The same things were measured in two ways. Each way mixes the same 9 hidden numbers, adds some noise and spreads widely along 6 directions of its own, which tell nothing about the thing.
Some things both ways: the first way, then the second way.
[ 0.48  0.57  2.46  1.20  0.06  0.45  0.63 -1.20 -1.64 -0.97 -0.83  1.24
 -0.52 -0.31 -0.94 -0.97 -2.15 -0.64 -0.51]
[ 1.56 -1.22 -0.43 -1.26 -0.22 -1.45  0.74 -1.13 -0.43  1.08 -2.45  2.38
 -0.49  0.15  0.38  0.78]

[ 0.88  1.74 -1.74 -0.18  1.24 -0.54  0.12  0.23  0.94  1.66  0.06 -2.00
 -0.56 -1.94  0.50  1.67 -0.90  1.02 -1.92]
[ 1.86 -0.79 -1.77 -0.21 -0.80  2.50  0.80  0.88  0.49 -2.91 -0.14 -0.32
 -0.99  0.87 -0.41 -0.84]

[-3.08  0.20 -1.26  1.71 -0.27 -1.97 -0.25 -0.29  1.22 -0.93 -0.16 -1.18
 -0.46  1.25 -1.32  0.67  3.73  0.64  2.12]
[ 2.27 -2.22 -2.07 -0.49  0.33  2.51  0.91  1.08  0.74  2.52 -0.31  2.25
  0.02  0.02 -0.21 -2.44]

[ 1.36  0.00 -0.61 -1.28 -1.00 -1.02 -1.06  1.79  0.50 -0.40 -0.36  0.45
 -0.38  0.55  3.13  0.40 -0.34  0.19  0.21]
[ 0.63 -0.73 -0.42 -0.44  1.04 -1.87  0.88  0.07 -1.26  1.94 -2.10 -0.64
  1.47  1.20  0.72  1.58]

[-1.19 -0.57 -1.33  0.72 -0.99 -1.08  0.01 -0.71  0.89 -0.12 -0.11 -1.96
  1.13  0.74 -1.17  2.84  2.13 -0.68  2.01]
[ 1.60 -0.82 -0.07  0.63 -0.94 -0.18 -0.54  0.33 -1.27  0.76 -0.31 -1.31
 -2.15  0.12 -2.17 -0.93]

[-0.21  0.09 -4.15  1.88 -1.80 -2.02  0.41 -0.67 -0.45  1.31 -1.05 -1.75
 -2.19  3.25 -0.04 -0.58  2.02 -1.76 -0.44]
[ 2.79  2.93 -0.54 -1.19 -0.71  1.22  0.02  3.22  2.93 -3.00  1.33  1.24
  0.21  1.21 -1.30  1.45]

[ 1.85 -1.70  0.99 -0.72 -2.33  1.21 -1.50 -0.51 -1.42 -2.99 -0.60  0.19
  0.08  2.16  1.43 -2.85 -0.40 -0.55  2.68]
[ 0.50  0.54  0.83 -0.27 -1.46 -0.79 -1.04 -0.78  0.33 -2.41 -0.94 -0.36
 -1.84 -0.93 -1.18  0.17]

[-1.28 -0.16 -3.47  1.08  1.31 -2.12  2.06  0.99  1.35  2.79  0.82 -2.91
 -0.59 -0.26 -1.47 -1.75 -0.12 -2.21 -1.09]
[ 1.94 -0.80 -0.90  0.63 -0.25  0.42  1.31  0.03  0.42 -1.39  0.07  0.76
 -1.02 -0.40  1.27 -0.78]

[-0.04 -1.98  0.92 -1.75  0.73  0.35  1.04  1.59  1.82 -0.78  2.24 -2.22
  2.96  0.16  0.55 -1.84 -0.39  0.44 -0.78]
[ 0.41 -0.22 -0.75  0.26  2.45  0.89 -0.37  4.08  2.25 -2.07  2.65 -0.37
  1.03 -0.53  0.49  1.16]

[ 1.81  1.32  2.03  1.61  1.23  0.80 -0.57  0.81 -2.24 -0.96 -0.73  0.73
 -0.57 -3.39 -0.34 -2.68 -1.73 -2.16 -0.24]
[-1.66 -1.96 -2.29  0.49 -0.83  0.81  1.41  0.13 -1.05 -1.36  0.77  0.24
 -0.22  0.33 -0.15 -0.83]

[-0.91  1.86 -1.01  2.32  0.37 -0.65  1.02 -1.21 -0.53  3.39 -0.08 -0.41
 -0.88 -1.35 -1.12  3.69  1.07 -1.74 -1.81]
[-0.43  1.41  0.88  0.14  1.46 -0.63 -0.31  0.56 -0.97  1.20  0.57 -1.49
 -0.24  0.91 -1.31  0.41]

[ 0.25  0.15 -0.42 -0.26  0.03 -0.14  0.36 -0.46  1.52  0.83  0.69 -2.10
  0.75  0.39 -0.11  0.46  0.50  1.47  0.53]
[ 0.13 -2.33 -0.54 -0.39 -0.43 -1.76 -0.62 -0.57 -2.49  1.46 -1.44  0.95
  1.48 -0.41  0.34 -1.58]

[ 0.19  0.83  0.83  1.87  1.67  0.77  0.94 -1.21 -1.35  0.15 -0.80  0.77
 -2.23 -2.03 -1.12  0.54 -0.83 -0.94 -0.24]
[-0.29  0.78  0.12  0.57  0.05  1.53 -0.90  0.02  0.53 -0.95  0.57 -1.88
 -2.09  0.08 -1.45 -0.97]

[-1.22 -0.42 -0.41 -0.92 -1.22 -1.87 -0.71  0.56  0.88  0.53  1.26 -0.50
  2.38  0.79 -0.87 -0.03  1.48 -1.32  2.09]
[ 0.58 -2.32 -1.18 -0.58 -2.93  0.41  0.13  0.60 -2.47  3.64 -2.12  1.28
 -1.03 -1.12 -1.12 -2.73]

[ 2.28 -1.54  2.03 -1.77 -0.70  2.19 -0.49  0.39  0.08 -2.58  0.24  0.75
  1.09  0.24  2.03 -0.53  0.34  2.09  1.63]
[ 0.49 -0.41 -0.85 -1.03 -0.67 -0.84  1.19  1.30  0.66  0.08 -0.93 -0.72
  2.90  0.42 -1.58  0.18]

[ 1.84  0.57  0.22  0.76 -0.05 -1.98 -1.16  0.84 -1.31 -0.88 -0.64  1.05
 -0.75 -0.10  0.82 -0.12  0.19 -1.20  0.50]
[ 0.74  0.54 -0.72  0.70 -0.71  1.53 -0.81  2.88 -0.28 -0.35  1.11 -1.74
 -1.12  0.61 -0.52 -0.57]

[ 1.21  0.30  0.36 -0.90 -0.77  0.02  0.03  0.82  0.12  0.76  0.14 -0.36
  2.20 -1.80  0.27  1.36 -1.71 -0.82 -0.11]
[ 0.15  0.08 -0.05 -0.08  0.58 -0.44  0.93  0.17 -0.73 -1.94 -1.25 -2.14
 -1.47  0.02  0.14  1.21]

[-0.10  1.11  1.60  1.96  2.08  0.24  1.68 -0.07 -0.64  1.12 -0.26 -0.01
 -1.21 -2.47 -0.68  0.42 -2.56 -1.54 -2.24]
[ 0.64 -0.50 -0.04  0.80  2.32  0.15 -0.19 -1.66  0.23  0.20 -0.20 -0.11
 -1.61 -0.40  0.63 -0.71]

[-2.69 -0.18 -1.19  1.11  0.22  0.32  1.52 -1.06  0.46  0.87  0.11 -0.51
 -0.81 -0.52 -2.79 -1.61  0.41 -1.12  1.76]
[-0.23 -1.03 -1.82 -1.84  0.70  2.13  0.64  0.97  2.56 -0.66 -1.06  2.02
  1.03 -1.46 -0.06 -0.53]

[-0.72 -0.49 -0.80  0.24  0.50 -0.82  1.53 -1.17  2.16  0.46  0.43 -1.87
  0.96  1.00 -1.57  2.76  1.94  2.34  1.10]
[ 3.76  0.53  3.04 -0.46  1.61 -1.57  2.55 -2.82  2.55 -0.92 -1.71 -1.33
  0.81  0.28  1.59 -0.64]

[ 1.06 -0.73 -2.14 -0.49  1.27 -0.80  0.15  0.14  0.11  1.06  1.26 -1.67
 -1.78  0.74  0.52 -2.54 -0.26 -0.96  0.48]
[ 1.69 -1.34  0.37 -1.39 -2.22 -1.37  0.67 -1.39  0.47  0.28 -1.39  1.66
  1.37  0.40 -0.78 -0.89]

[ 1.58  0.88  2.70 -0.42 -1.09  1.24 -0.55  0.40  0.06 -2.32 -1.06 -0.56
  1.76 -0.74  1.18 -0.76 -2.52  2.31 -0.86]
[ 0.16 -1.95 -3.57  0.03 -1.30  1.40  0.35  0.21 -0.03  0.27 -0.94  2.68
 -0.19 -0.75  0.16 -1.05]

[ 0.54  0.62 -1.78  0.49 -0.62 -0.14  0.67 -1.82 -1.35  0.94 -0.04  0.44
 -1.88  0.44 -0.80 -0.96 -0.73  1.21 -0.30]
[-0.11  0.76  1.00 -1.87  0.02 -2.41  1.43  0.12  2.02 -0.63 -1.85  1.27
  2.02 -0.59  1.99  2.06]

[ 1.10 -0.45  2.40  1.14 -1.64 -0.81 -0.95 -1.23 -2.40 -1.27  0.91  1.68
  1.71  2.19 -0.09  2.07  3.42 -1.15  0.16]
[ 6.58  2.81  3.40 -2.37  1.56  1.23  2.90  2.29  3.22 -5.42  0.59 -1.33
 -1.85  0.89 -0.04  0.07]

[-0.39 -0.29  3.01  0.53  1.50  1.32  1.61  0.21  0.70 -1.39  0.08 -0.87
  1.64 -1.42 -1.38 -1.63 -1.93 -0.61 -0.91]
[-1.10  0.35 -0.09  1.59 -0.72  0.91  0.59 -1.76  1.77  1.39  1.13  0.01
 -1.58 -0.13 -0.82 -0.79]

[-1.49  0.51 -3.15  2.40  0.49  0.65  1.02  0.69 -0.21  1.02  0.09 -2.17
 -2.43 -2.89 -0.59 -1.71  0.62  0.00 -0.42]
[ 1.75 -1.96 -2.44 -0.53  0.67  1.13  3.73 -1.48  0.88 -2.08 -0.48  1.69
 -1.32  1.00  0.06 -0.02]

Other things, the second way, with their names:
<429>: [ 3.52 -0.13  0.45 -1.53  1.24  0.48  0.99  0.44  2.03 -5.64 -0.38 -1.31
 -0.67  1.85 -0.76  1.86]
<309>: [ 1.02  1.33  2.57 -1.59  1.64  0.05  0.47  0.36 -1.70  0.36  0.29 -1.83
 -1.82  2.96 -1.70  1.03]
<390>: [ 0.45 -0.28  0.14  1.18 -1.36 -0.31  1.36 -0.80 -2.24 -3.62  0.61 -2.05
 -2.49 -0.79 -0.43 -1.69]
<450>: [ 1.45 -1.09 -1.69 -1.04  0.89 -0.45  0.14  3.94  0.04 -1.14  0.37  0.12
  1.86  0.84 -0.41  1.52]
<355>: [-0.91 -2.23 -2.46  0.56  0.57 -2.30 -1.14  1.14 -1.64  0.93 -0.28  0.60
  1.44  0.79  0.07  1.80]
<522>: [ 2.35  0.81  2.04  0.23 -0.36 -0.54  1.57 -1.20  0.84 -2.25 -0.21 -1.66
 -1.60  0.58  0.69 -0.24]
<425>: [ 0.86 -1.22 -0.56  0.44 -1.20 -1.38  0.45 -0.28 -3.13 -0.57 -0.91 -0.68
 -1.09  0.43 -0.14 -0.62]
<313>: [ 0.67 -2.04  0.79 -0.34  1.05 -3.14  2.07 -2.05 -0.82 -0.06 -1.65  0.65
  0.00 -0.52  2.16  0.71]
<8>: [-0.67 -1.36 -2.03  0.88  0.46 -1.03  0.29  1.28 -1.11 -0.76  0.38 -0.94
  0.55  0.13 -0.46  0.89]
<447>: [ 0.75  2.29  0.83 -0.60 -1.17  1.05  0.29 -0.04  1.82 -1.85  0.99  0.71
 -0.97 -0.10 -0.98 -1.44]
<123>: [ 0.00 -1.09 -0.71  0.50 -0.14 -1.17 -0.79  0.04 -3.93 -1.16 -0.66 -1.73
 -0.73  1.11  0.04 -0.13]
<260>: [ 3.52 -1.23 -0.43 -2.79 -0.16  0.44  0.80  3.49  1.48 -0.46 -1.17  2.70
  1.68  0.64  1.41  0.66]
<80>: [ 0.29 -0.35 -1.86 -0.17  1.81  1.18  0.23  0.91 -0.93 -0.14 -0.88 -1.84
 -0.39  1.41 -1.06  0.48]
<394>: [ 0.99 -0.75 -1.35 -2.39 -0.53 -0.44  1.22  1.23  3.67 -0.43 -0.17  4.43
  2.28  0.51 -0.45  2.58]
<239>: [-0.11 -3.22  0.55 -1.33  2.36 -0.80 -0.32 -0.28 -3.17  1.28  0.04  1.75
 -0.22  1.75  1.82  0.14]
<633>: [ 4.84  0.06  0.45 -2.27 -0.79  0.93  1.50  0.63  2.97 -3.69 -0.31  0.38
 -0.53  2.88 -2.56  1.24]
<534>: [-0.85 -3.02 -1.61 -0.67  0.37 -3.05  1.53 -2.14 -0.62 -0.92 -2.11  0.41
  3.23 -0.52  0.51  0.23]
<566>: [-0.21 -2.37 -0.84 -0.99  0.20 -2.11 -1.35  2.35 -0.13  0.83  0.74  1.47
  5.28  0.16 -0.55 -0.21]
<622>: [ 1.20 -1.33 -2.00 -1.83 -1.25 -1.39  0.29  2.60 -0.16  1.93 -0.23  2.27
  2.83  2.35 -2.58  1.83]
<338>: [ 1.31  0.62 -0.60 -0.63 -2.00  0.13 -0.98  1.04 -0.18 -0.70 -3.04  0.38
 -0.71 -3.15  0.73 -1.63]
<274>: [-0.86 -0.08 -1.92  0.39 -1.72 -1.37  0.64 -0.60 -0.81  2.46 -2.46  1.35
  0.77 -1.81  0.69 -0.18]
<386>: [-0.83  1.48  0.57 -1.63 -1.33  0.94 -0.34  0.87  2.33  0.38  0.98 -0.08
  1.56  3.13 -2.70  1.88]
<137>: [-0.57 -1.32 -0.48  1.81  0.28 -0.75  1.26 -1.86 -0.48 -2.11  1.47  0.51
 -2.55 -1.11  1.10 -1.01]
<259>: [ 0.85 -1.35 -0.35 -0.33 -0.23 -1.47  0.17  0.64  2.03  0.58  1.57  1.53
  3.22  1.15 -1.32 -0.05]
<628>: [-1.26 -0.20  0.10  1.26  1.09 -0.37 -1.44  2.37 -1.64  1.27  0.56 -1.46
 -1.50 -1.93  1.21 -0.09]
<38>: [ 0.85  0.51 -0.52 -0.17 -0.17 -0.09  0.76  2.23 -2.46 -3.43  0.48 -2.11
 -1.69  1.35 -0.81  1.12]
<277>: [ 2.54 -0.31  1.62  0.19 -0.75 -0.10  2.24 -3.47  0.48 -1.15 -1.51  0.14
 -3.68 -1.02  1.01 -1.65]
<204>: [-1.96  0.31 -0.27  1.26 -0.84  1.93 -0.73 -1.66  0.68  2.76  0.15 -0.65
  0.27 -1.83 -1.77 -4.54]
<4>: [ 0.20 -1.76 -2.93 -0.89  1.42 -0.37  0.59  2.35 -1.35  0.16 -1.43  0.34
  1.42  0.09  0.55  0.76]
<117>: [ 0.41  0.93  1.62 -0.57 -1.46 -0.31  0.39  0.92  1.92  1.54  1.72  0.22
  0.34  1.71 -2.60  0.34]
<511>: [-0.74 -0.50  2.15  1.17  1.31 -2.44  1.08 -1.12 -1.34  0.52  0.46 -2.01
 -1.32  0.64  1.83  1.45]
<376>: [ 0.21 -0.24 -0.79  1.30  1.61  0.40  0.67 -1.05  2.22 -2.01 -0.24 -2.60
  0.86 -1.41 -0.14 -1.63]
<579>: [-0.98 -1.86 -2.70  0.61  1.54 -1.07  1.00  1.35  0.30  0.35  0.55  0.27
  2.48  0.33  0.66  1.69]
<476>: [ 0.17 -1.41 -0.73 -0.57 -0.56 -0.99  0.44 -0.08 -3.77 -1.89 -0.32  0.40
 -2.13  1.76 -0.50  1.43]
<63>: [-1.72  0.29 -0.01  0.41  2.44 -1.07 -0.61 -0.29  0.55 -0.11  0.22 -0.21
  0.01  0.58  1.74  3.01]
<508>: [ 0.12 -1.73 -2.63 -0.12  0.01  0.11 -1.85  1.75  0.50  0.67 -0.63  2.06
  0.84 -0.99 -0.17  0.33]
<236>: [ 0.42  0.96  0.33  1.02  0.40  0.63 -0.53  0.68  0.80  0.82  1.07 -1.19
 -1.10 -0.51 -1.03 -1.37]
<596>: [ 0.19  1.70 -0.40 -0.89  0.84  1.99 -1.08  1.21  1.68 -1.81  0.83  1.28
 -1.52  0.94  0.26  1.02]
<369>: [ 0.12  1.43  1.70 -0.35 -0.84 -1.53  1.06 -1.08 -0.47  1.07 -1.40 -2.18
  0.27  1.88 -0.70  1.08]
<535>: [-1.87 -0.25 -1.21 -0.05  0.27 -1.47 -0.37  0.03 -1.36 -0.29 -0.25  0.37
  0.06  0.90 -0.41  1.94]
<131>: [ 0.44  1.07  0.96  0.47 -1.33  1.14 -1.48  1.14  0.89  1.92  1.19 -0.60
 -1.97  0.79 -2.31 -0.43]
<365>: [-1.19  1.69 -0.81  0.97  2.67  0.57 -2.13  3.45  0.45 -2.08  3.30 -1.54
  1.90  0.17  0.24 -0.23]
<51>: [ 0.21 -3.20 -1.67 -0.66 -1.23 -1.38 -0.79 -0.07 -3.76  1.21 -0.31  1.86
  0.04  1.97 -1.54 -0.40]
<27>: [-0.06 -0.04  1.85  1.14  0.99 -0.97  1.52 -2.79 -1.28 -0.33  0.39 -1.51
 -2.33  1.07  1.06 -0.21]
<226>: [ 1.30  2.12  0.77 -1.09 -0.27 -1.54 -1.39  0.23  1.01 -0.80 -0.87  0.71
  0.86  0.86 -0.62  1.63]
<147>: [-1.08 -0.28 -0.04  0.07  0.33 -1.27 -0.47  2.31 -3.70 -0.70  0.39 -1.08
 -1.48 -0.29  0.54  0.89]
<140>: [-1.06 -0.69  0.51 -0.49  0.64 -1.90  1.23 -2.56  0.94  0.40 -0.17  2.25
  2.16 -0.05  1.75  0.04]
<135>: [-0.86 -1.91 -0.05  0.75  0.82 -1.61 -0.84  0.94 -2.80 -1.31  0.47 -1.64
 -0.31 -1.01  0.29 -0.55]
<331>: [ 1.23 -1.95 -0.15 -1.68  2.08 -1.55  0.42  2.85 -1.66 -3.52 -0.14 -0.53
  0.35  1.19  1.41  2.75]
<637>: [-0.92  0.69 -1.03  1.45  0.89 -2.37 -0.02  1.38 -2.47 -1.62  0.85 -2.42
  2.97 -1.07 -0.14 -0.64]
<300>: [-0.46 -0.50 -1.13  0.18  0.24  1.51  1.76  0.34  2.82  0.20  0.45  0.13
  1.40  0.20  0.88  0.00]
<381>: [ 1.49  1.92  0.15 -0.45 -0.33  1.65  1.13  0.66  1.36  1.25  0.32 -1.61
 -1.39  3.46 -2.55  1.35]
<301>: [ 1.35 -2.05 -0.04 -0.35  0.09 -3.74 -0.69  0.33 -2.11  0.41 -2.27 -0.25
  2.19 -1.42  0.52 -0.74]
<513>: [ 0.42 -0.10 -0.78 -0.28  0.16  0.47 -0.54  2.11  0.45 -2.66  1.38 -0.85
  0.44  1.54 -0.51  1.09]

Some of these things the first way, each followed by its name:
[ 0.35 -0.77 -1.37  0.91 -1.01 -0.21  0.30 -2.18 -0.30 -0.92 -0.94 -0.09
 -1.67  2.13 -0.62  1.54  1.88  1.30  2.62]
<301>
[ 0.91 -0.26  2.35  1.10 -0.50  1.24 -0.02  0.09 -1.43 -1.86 -0.80  1.25
  0.43 -0.12 -0.33 -1.88  0.53 -1.84  1.01]
<38>
[-1.17  0.67 -0.68  1.82 -0.17  0.97  1.13 -1.61  0.12 -0.62 -0.57 -1.35
 -2.13  1.03 -0.96 -2.54  0.45  2.91 -0.17]
<596>
[ 1.09 -0.45  1.89 -1.01  2.75  1.69  0.26  0.03 -0.04 -1.25  0.30  0.62
 -1.68 -0.21  0.70 -3.60 -1.51 -0.69 -0.16]
<386>
[-2.63 -0.63  0.25  0.58  1.02  1.21  2.18 -1.84  0.78 -0.49  0.62  0.26
 -0.78  0.50 -2.03 -0.40  0.98  2.27  0.05]
<628>
[ 0.13 -0.32  2.67  0.39  0.13  0.41  0.63 -1.00 -0.02 -2.78 -1.65  0.09
  0.45  0.88 -1.10 -1.03 -2.31 -0.23  0.67]
<508>
[-0.95 -0.67 -0.43  0.31 -0.51 -1.13 -0.27 -0.72  0.98  0.15  1.25 -2.63
  2.59  1.62 -1.91  0.71  2.71 -1.22  1.45]
<117>
[ 1.07 -1.93  1.93 -0.08 -0.50  2.59 -0.13  0.92 -0.67 -2.52  0.52 -0.09
  0.89  0.27  0.97 -3.90  0.97 -1.15  1.34]
<390>
[ 0.15  1.20 -0.24  1.36 -1.33 -0.50 -0.81 -0.60 -2.13  0.88 -0.07  0.86
 -0.52 -0.34 -0.20  0.13  0.71 -1.85 -0.46]
<147>
[ 1.61 -0.49 -0.12 -0.14  0.17  0.45 -0.27  1.71 -0.70 -0.63 -0.23 -0.11
 -0.63 -1.73  1.92 -1.11 -1.54 -1.65 -0.44]
<8>
[ 0.89 -1.14  0.36 -1.07 -1.91  0.64 -1.37  0.04 -0.60 -2.90  0.31 -1.02
  0.57  1.95  1.57 -3.34 -0.71  1.08  0.45]
<394>
[ 0.27  0.26 -0.01  0.90  0.18 -0.14 -0.58  1.21 -0.31  0.02  0.76 -0.88
 -0.28 -1.14  0.87 -1.49  0.81 -0.66 -0.13]
<27>
[ 2.18 -1.22 -1.93 -1.03 -1.82  0.70  0.49  2.71  1.21  2.27  0.66 -1.76
  0.94  0.76  3.88 -0.30  0.70 -1.67 -1.16]
<637>
[ 0.99  1.63  0.68  0.59  1.01  1.39  0.16 -0.57 -0.43  1.84  0.66  0.29
 -1.50 -2.41  1.52  2.59 -0.30  1.81 -2.13]
<204>
[ 0.37 -0.30 -3.00  0.73 -1.41 -0.37  0.54 -1.29  0.21  0.63 -0.92 -1.52
 -2.57  3.12  0.78 -0.73  0.70  0.94  0.38]
<226>
[ 0.21 -0.67  0.05  1.28 -1.51 -0.46 -0.46  0.05 -0.59 -1.42 -0.37 -0.25
  0.11  0.86  0.43  0.41  2.06  0.31  1.94]
<236>
[ 2.74  0.77  0.20  0.13 -1.25 -1.36 -2.85  0.74 -2.70 -0.90  0.03  0.77
 -0.24 -0.69  1.69 -0.51 -0.22 -1.57  0.92]
<331>
[-0.66 -0.42 -2.17 -0.10 -0.63 -2.04 -0.76  0.12  0.68  0.54  1.10 -1.88
  0.07  1.35  0.32  0.66  1.72 -0.61  0.71]
<131>
[-1.04  0.96  1.29  0.41  0.95  2.25  1.18 -1.34  0.93  0.40  0.39 -2.10
  1.06 -1.12 -1.64 -0.18 -0.43  0.89 -1.70]
<476>
[-0.98 -0.49 -0.07  1.21  0.13  0.40  1.86  0.32  0.66 -0.38 -0.53  0.10
 -0.30 -1.06 -1.54 -1.90  0.09  0.60  1.93]
<4>
[ 2.79 -0.29 -0.88  0.14 -0.49  1.13 -1.44  0.93 -1.81 -1.22 -1.00  0.37
 -2.64 -1.65  2.38 -1.96 -1.39 -0.89  1.91]
<534>
[ 0.96 -0.48 -0.48  2.12 -2.75 -0.44 -2.33  1.49 -2.44 -2.45 -0.44 -1.16
  0.15 -0.09  1.20 -3.39  1.14 -2.45  1.81]
<137>
[ 1.96  0.96 -0.70  0.41 -0.95 -1.16 -1.54  1.12 -0.54  0.13 -0.95 -0.56
 -0.70 -0.02  1.74 -0.06  0.13 -1.59  0.73]
<123>
[-0.42  0.00 -0.66  1.51  0.29 -0.80  0.94  1.83  0.38  0.90 -1.09  0.25
 -0.97 -1.99 -0.04 -0.41 -0.17 -2.79  1.76]
<80>
[ 1.25 -0.55  0.58 -0.53 -0.94 -1.24 -0.59  1.18  0.50 -0.46  0.25 -1.59
  2.44  0.76  0.48 -0.48 -0.22 -1.76  0.84]
<622>
[ 0.30  0.55 -2.92  1.23 -1.11 -1.81 -1.65 -1.57 -0.49 -0.19 -0.76 -2.31
 -1.00  1.24 -0.46  3.20  2.63 -0.45  1.58]
<633>
[-1.06  0.71 -2.30  1.27  0.64 -0.20  1.08 -0.27  0.70  2.38  0.70 -2.73
 -1.19 -0.05 -0.96 -2.26  0.15 -0.80 -1.00]
<140>
